The rows of a group lie close to one hidden flat surface of 5 dimensions, which may be shifted away from zero. Surfaces can cross.
In the rows, 128 means zero.
Known rows, each followed by its group:
[142  91  98 108 107 157 127 150  95 123 124 113 146] => Q101
[129 139 161 126 131 132 161  80 104 127 158  94 143] => Q101
[126 124 132 173 118 137 114 135 110 120  83  59 160] => Q432
[133 114 126 129 108 120 123 114 138 135 124 169  93] => Q989
[133 123 105 134  92 130 146 124  89 121  96  82 193] => Q40
[ 95 188 177 201 142 112 111 102 160 127  59 153 143] => Q315
[159 173 118 124 151  33 143 149 132 127 134 147 125] => Q432
[138  97 149  98  98 142 154  87  99 135 140 224 104] => Q101
[194  75 118 126  97 103 126 118  51 107 124 113 115] => Q989
[169 115 157  92 170 109 140 140  80 116 178 121 120] => Q315
[122 139 107 126 138 156 127 132 124 113 140  82 158] => Q101
[139  99 137 104 107 121 142 130 101 148 113  77 150] => Q40
[142 136 129 140 125  76 117 118 144 132 131 120  81] => Q989
[103 168 137 129 145 104 130 140 171 141 110 174 130] => Q725
[127 110 118 177 114 137  95 162 125 112  46 150 141] => Q315
[171 109 172 140 127 102 142  85  45 115 135  75 136] => Q101
[161  91 144 135  96 114 134 100  71 129 121  78 131] => Q989
[130 118  99 135 161 152 102 209 106  95  95 193 166] => Q725
[103 151 130 148 146 145 119 140 149 121 107 131 152] => Q989
[143 146  79  92 138  96 141 155 137 119 165 180 137] => Q432
[146  97 121 109  96 134 125 113 103 131 134 143 102] => Q101
[126 142 136 145 129  99 123 121 154 135 124 105 105] => Q989
[142 133 117 133 115  97 137 113 123 131 124  88 128] => Q432
[111 144 127 124 136 125 126 118 169 137 149 142  95] => Q725
[159  88 148 110 112  98 122 119 110 141 143 145  68] => Q315
[105 152 144 139 123 112 128  95 176 151 126 134  94] => Q989
[109 152 122 137 173 167 113 173 139 104 129 160 154] => Q725
[119 137 147  98 137 170 159  98 100 127 161 174 169] => Q101
[138 163 125 135 138  63 137 160 116 136  91  95 170] => Q725
[103 107 101 111  97 151 127 114 184 151 146 121  91] => Q315
[133 125 120 128 119 114 129 123 136 131 130 117 118] => Q40
[120 119 142 103 142 134 125 150 145 148 136 126 113] => Q40
[146 113 101 135 125 130 106 171 110 111 101 165 138] => Q40
[124 194 110 123 155  73 153 127 159 128 157 116 146] => Q432
[154 122  98  87 101  97 154 105 118 134 171 122 108] => Q432
[124 164 141 133 133  71 142 140 138 142 102 128 153] => Q725
[172  54 130 108 101 104 109 170  78 137 101 139  97] => Q40
[134 126 103 128 146 137 122 144 127 114 148  96 133] => Q725
[130 161 137 145 153 100 115 103 166 125 176  96  73] => Q40
[129 109 106 120 143 156 117 165 115 113 124 115 149] => Q315
[152 108 125 149 117  89 102 149 124 121  91 151  92] => Q989
[158  83  90 141 100 121 103 150 126 123 115  84  89] => Q101
[100  96  68 112 113 200 110 177 166 125 130  95 143] => Q315
[123 179  88  96 153 102 154 142 155 123 175 135 155] => Q432
[116 141 142 124 145 127 134 124 147 135 150 133 117] => Q315
[100 192 114 150 160 135 126 120 182 122 153 128 134] => Q40
[133 178 116 134 143  88 141 140 154 125 133 135 140] => Q432
[132 157 116 131 148 105 131 159 129 119 116 100 166] => Q725

New rows, each followed by its group:
[136 107 118 100 121 132 136 117 133 135 176  72 107] => Q315
[151 118 169 129 106  92 150  56 100 135 161  86  92] => Q101
[153 118 112 177 143 110  91 163  99  98  96  62 119] => Q101
[124 167 162 171 168 110 113 138 115 113  84 179 149] => Q315
[124 132 126 109 150 141 133 136 133 127 158 102 134] => Q315
[130 159 144 126 129  58 153 120 135 148 121  78 149] => Q725
[ 97 141 115 131 176 205 105 167 154 100 145 183 142] => Q725
[161  88 118 132 117 139 112 150  81 111 106 131 133] => Q101
[133 110 116  90 142 147 132 147 129 130 182 113 115] => Q315
[126 111 144 104 109 121 145 112 130 161 128 100 128] => Q40
[129 139 146 135 144 138 129 117 115 114 136 162 136] => Q101
[132 121  75 127 142 163 109 157 143 101 158 112 116] => Q725
[141  88 196 119 126 145 121  75 111 139 146 184  52] => Q725
[123 122 146 126 134 143 121  87 148 136 168 136  72] => Q725
[131 135 148 128 138 105 121 153 132 137 100 185 126] => Q725
[150 129  95 155 103 111 122 118 125 111 109 152 122] => Q40
[132 107  86 126 131 166 110 140 149 108 162 124  87] => Q725
[129 105 108 123 111 155 104 116 170 128 162 171  43] => Q725
[118 105  91 120 108 157 114 151 150 120 118 175 117] => Q101
[ 91 150 109 146 148 170 119 152 159 117 110 109 168] => Q315
[171  65 115 127 109 139 106 126  92 111 145 118  70] => Q725
[107 114 160  87 103 124 150  98 166 180 140 106 102] => Q40
[145  94 129 100 100 143 137 110 105 138 136 185 113] => Q101
[109 196 120 164 128  95 144  66 185 124 171  93 100] => Q40
[193 106 106 127 129  79 114 151  88 109 141 126  93] => Q989
[122 124 129 129 129 133 130 125 134 134 138  80 132] => Q315
[149  90  93  90 158 172 119 191  93 109 156  98 147] => Q315
[129 175 184  81 191 103 159  94 141 137 226 159  90] => Q315
[100 157  86 132 147 147 116 151 181 117 144 146 122] => Q725
[115 141 145 127 129 121 132 108 151 141 139 126 105] => Q315
[149 118 154 107 120  96 139  89 126 151 165 105  78] => Q315
[120 126 135 111  68 105 163  61 136 166 127  79 133] => Q40
[173  75 140  97 117 104 119 131  89 131 145 142  75] => Q315
[ 37 162 136  76 134 188 166 135 201 180 125 136 197] => Q40
[106 164 146 167 156 136 122 131 130 117 102  96 169] => Q315
[117 108 141 186  88 129  98 108 142 139  62 100 108] => Q432
[126 125 150 156 118  99 120 119 143 150  93  96 104] => Q989
[104  89  79 103 109 180 113 154 178 142 138 137 107] => Q315
[130 136 149 143 138 128 122 108 129 120 130 143 117] => Q101
[168 116 142 120  89  48 137  93 113 158 131  86  78] => Q725
[159  69 112 131 127 170  90 172  79  92 118 185  96] => Q725
[103 198 201 186 144  71 131  66 170 145  99 175 104] => Q315
[ 87 125  85  92 151 197 115 181 191 125 146 211 119] => Q315
[118 164 122 174 168 142  99 161 154 100 115  99 141] => Q101
[116 172  76 137 165 130 128 177 159 109 140  86 183] => Q725
[133 148  92 136 166 132 117 197 110  98 111  99 195] => Q725
[156 108 182 129 135 108 126 129  69 129  99 156 125] => Q725
[142 117  73 118 128 133 120 178 109 108 113 164 158] => Q432
[119 159 100 139 159 130 125 169 132 106 117 128 189] => Q432
[136 186 108 122 167  79 152 148 131 115 152 115 169] => Q432
[117 135 136 131 143 136 121 137 133 126 126 135 127] => Q315
